There are 5 ways to turn a row about zero (a turn may also mirror it). The second row of each pair is the first, turned, with some noise.
Some pairs, each with its turn after it:
[ 9.4 41.2  1.5 32.5]
[ 25.8  28.2  26.4 -21.8] => Nife

[17.4  7.8 25.8 24.2]
[ 2.0  7.9 34.4 19.4] => sala

[ -8.9  14.3 -11.0 -28.3]
[-15.8   8.1  25.9 -11.4] => sugos

[-43.1 -43.5   4.0 -31.5]
[ 26.5 -51.5  21.9  27.1] => suvam

[ 16.0 -18.3 -23.2 -13.4]
[-6.9  3.2 35.2  3.1] => suvam

[-10.3  34.3  30.6  -9.9]
[-43.3   5.1 -12.2 -14.7] => sugos

[36.2 -9.1  3.0 42.5]
[ 34.5  14.1 -41.6   9.7] => sugos

[ -0.8 -37.7  31.8  28.2]
[ 8.2 15.2  4.1 54.0] => sala

[ 1.9 24.7 -2.3 -1.2]
[ 15.5   2.4   3.5 -17.9] => Nife

[ 22.3  18.3   5.2 -26.3]
[-10.3  20.3   2.7 -31.7] => sugos

[ 18.4   6.9 -40.7  23.4]
[-41.0 -29.4   6.6  -3.0] => sala

[-18.4  26.6  -9.3  -2.8]
[-32.1  -8.4  -5.4  -6.6] => kugus

[ 27.0  36.2   8.9 -34.5]
[-17.2  35.3 -14.8  38.1] => suvam

[-14.9  -3.1  33.5 -19.0]
[  9.3   0.2 -37.5  -2.2] => kugus

[ -2.0  -8.5 -29.7   4.3]
[-21.4 -15.1 -19.3   0.2] => sala

[-38.8 -24.6 -12.4  43.3]
[ 28.3 -32.7   2.9 -47.5] => suvam

[-23.2  -9.0  14.9  28.5]
[ -2.1 -14.6  -7.7  37.9] => kugus

[-2.4 -8.6 34.5 -7.7]
[29.3 15.8  7.9 11.3] => sala

[-44.2 -26.4  23.6  23.6]
[-53.5  29.1   2.0   8.4] => Nife

[  9.3  22.1  40.5 -28.8]
[ -1.7  32.2 -41.9 -16.5] => kugus

[ 13.5 -21.8  44.1  20.4]
[  7.3 -25.8 -43.4 -10.6] => sugos

[-43.0  16.3 -24.1  14.2]
[-38.9 -38.8   3.2   9.0] => kugus

[30.7 38.7  8.0 17.7]
[-21.8  37.1 -29.6 -12.3] => suvam

[ 26.5 -31.3  10.6 -10.4]
[ -0.8 -26.0   9.9  32.5] => Nife

[-23.2  20.3  35.4  43.7]
[-25.7  42.6  35.6 -15.5] => Nife

New pairs, each followed by its turn:
[ 24.1 -31.5   5.9 -32.3]
[ 33.3 -31.5 -11.9  13.4] => sala

[  9.5 -16.5  31.0 -42.0]
[-20.6 -48.7   6.4   3.2] => Nife

[34.0 27.3 34.6  7.5]
[-10.4  55.6 -14.4   7.7] => kugus

[ 15.5 -24.2 -44.0   6.2]
[47.4 12.8 19.9 13.1] => sugos

[-26.1 -26.5  42.0  -9.7]
[ 22.6 -11.5 -48.2  18.2] => kugus

[ 38.5 -32.4  23.8 -40.8]
[ 55.2 -38.5  -0.3  17.0] => sala

[  0.3 -30.5   2.3  21.9]
[-13.4  12.1   5.7  31.5] => Nife

[ 10.6  12.8  33.2 -13.6]
[-18.8   0.7 -28.8  23.6] => suvam

[ 43.9  34.1 -16.3 -17.3]
[-16.1  40.7  23.1 -37.0] => kugus

[ -1.7 -30.5 -16.5  36.4]
[-29.1  -3.4 -11.8  39.0] => sala

[-29.4 -15.4  -6.0  -7.6]
[  8.8 -33.2  -9.2  -1.3] => kugus

[ 19.7 -30.8  18.9 -18.4]
[-11.7 -33.6   8.8  27.7] => Nife

[-24.8   1.4  19.5 -29.7]
[ 32.0  22.7 -16.5 -14.8] => sala

[-23.0  14.4  -7.0  -3.4]
[-17.2   0.1  14.3  14.3] => sugos

[ 10.7  34.4 -16.9  44.4]
[  0.7  43.2 -22.4  36.6] => sugos

[-16.4 -39.6  -7.6 -12.5]
[ 18.1 -31.8  17.9   0.2] => sugos

[ 42.1 -31.2 -27.3  27.8]
[ 60.1  13.6 -13.8   3.3] => sugos

[ 31.4  14.5 -20.8 -28.3]
[  6.7 -38.6   4.9 -28.9] => sala

[  9.4  -7.7  -9.7 -35.5]
[ 24.3 -23.2 -16.9 -15.9] => sala

[ 28.8  13.6 -32.6  27.9]
[-41.2 -30.5  20.9  -2.9] => sala

[-39.4 -16.2  19.0 -21.9]
[ 26.9  28.5 -29.8   1.4] => sala

[ 22.5 -23.5  11.6   5.4]
[ 23.8  -7.1 -16.5 -14.0] => sugos

[39.1 -9.2 34.0 -7.6]
[ 10.1   0.9 -33.2 -41.1] => sugos

[ -3.2 -29.3 -35.2 -11.2]
[  1.6  -5.2 -42.4  24.5] => Nife

[ 27.9  24.9 -39.0  -5.6]
[-25.1 -37.7  10.0 -29.1] => sala

[ -1.8 -18.1  26.3  10.0]
[13.8 13.8  4.6 27.2] => sala

[  8.6 -24.6 -44.2 -32.8]
[  0.9 -44.9 -41.4  -9.7] => sala

[-14.5  -9.0 -41.4 -24.6]
[12.2  1.9 49.0  3.1] => sugos

[-18.3  -2.3 -17.8 -32.0]
[  1.5 -27.6  -8.1 -26.6] => kugus

[ 31.1 -18.6 -20.2  34.3]
[13.7 11.7 43.7 19.3] => kugus

[ 20.9  39.5 -18.4  29.7]
[ -3.1  44.2 -13.8 -28.0] => suvam

[37.9 13.1 17.9 19.8]
[23.9 -1.1 40.5  8.2] => Nife

[ 41.7 -31.7  41.5 -36.1]
[-58.6 -25.6   3.1  41.6] => suvam

[ 16.0  13.4 -33.9 -23.5]
[ -6.5 -31.2  -7.3 -29.1] => sala

[39.7  6.8 36.9 21.8]
[ 8.4 54.6 -6.2 21.4] => kugus

[ -0.4 -26.8 -35.6 -32.3]
[11.7 -4.8 50.5 21.8] => suvam

[  7.6  30.3 -29.8 -19.9]
[ 31.2  -8.8 -21.7 -26.9] => Nife

[-37.8  32.9  31.5  -1.9]
[-29.4   9.8  17.8 -46.5] => Nife

[  4.6  -7.2 -21.4  35.9]
[  3.8   8.1  11.9 -41.5] => suvam

[ 32.0 -38.2 -18.7  28.4]
[ 58.8   1.7 -12.7   7.7] => sugos

[-34.7  -7.6  43.8  13.1]
[  8.2 -43.0 -37.8  -4.3] => suvam

[ -4.1  19.2 -41.4  -3.4]
[-25.4 -15.5  27.5 -23.4] => kugus

[  1.8  -8.0 -39.1  43.3]
[  8.4  11.7  23.3 -51.6] => suvam

[ -6.6  24.8 -26.6   3.1]
[-9.2 29.1 17.9 17.8] => sugos

[-17.9 -23.2  16.8   6.1]
[ 10.7  21.2 -12.7  24.0] => sala

[-33.1   9.8  25.6  41.5]
[ 16.7 -22.3 -42.3 -35.0] => suvam

[-21.9  20.5  12.8  37.0]
[ 17.1   1.4 -32.5 -31.3] => suvam

[31.0  1.5 27.4 14.8]
[ 8.6 38.1 -3.0 19.5] => kugus

[ -9.3 -35.9   0.7  22.7]
[ 22.8 -18.4   8.6  29.5] => kugus

[ -6.7 -20.2 -12.3  -6.4]
[ -4.5  -8.8 -23.6   7.7] => sala

[ 42.9 -28.1   6.2  26.8]
[18.4  0.6 29.3 48.9] => Nife

[ 21.7   1.2 -22.0  16.5]
[-11.1  20.1  16.2 -21.0] => suvam

[ 33.7 -43.7 -38.1  -2.1]
[-13.3 -58.0 -21.8  25.7] => sala

[-2.2 14.8 21.1 -9.7]
[-25.1  -0.1  -8.4 -12.8] => sugos

[ 17.0  37.5  38.8 -36.6]
[  5.9 -42.1  33.1 -41.4] => Nife

[ -7.8 -31.9  37.8 -23.1]
[ 45.7  11.8 -13.3  20.0] => sala

[-41.5  36.7  12.7  24.3]
[-47.1   0.1  -8.1  39.1] => sugos

[ 38.4  -9.4 -40.1  16.2]
[47.1  7.0 -9.0 31.2] => Nife

[  8.2  19.5 -15.5  17.8]
[-26.5  -4.8  15.9  -6.4] => sala

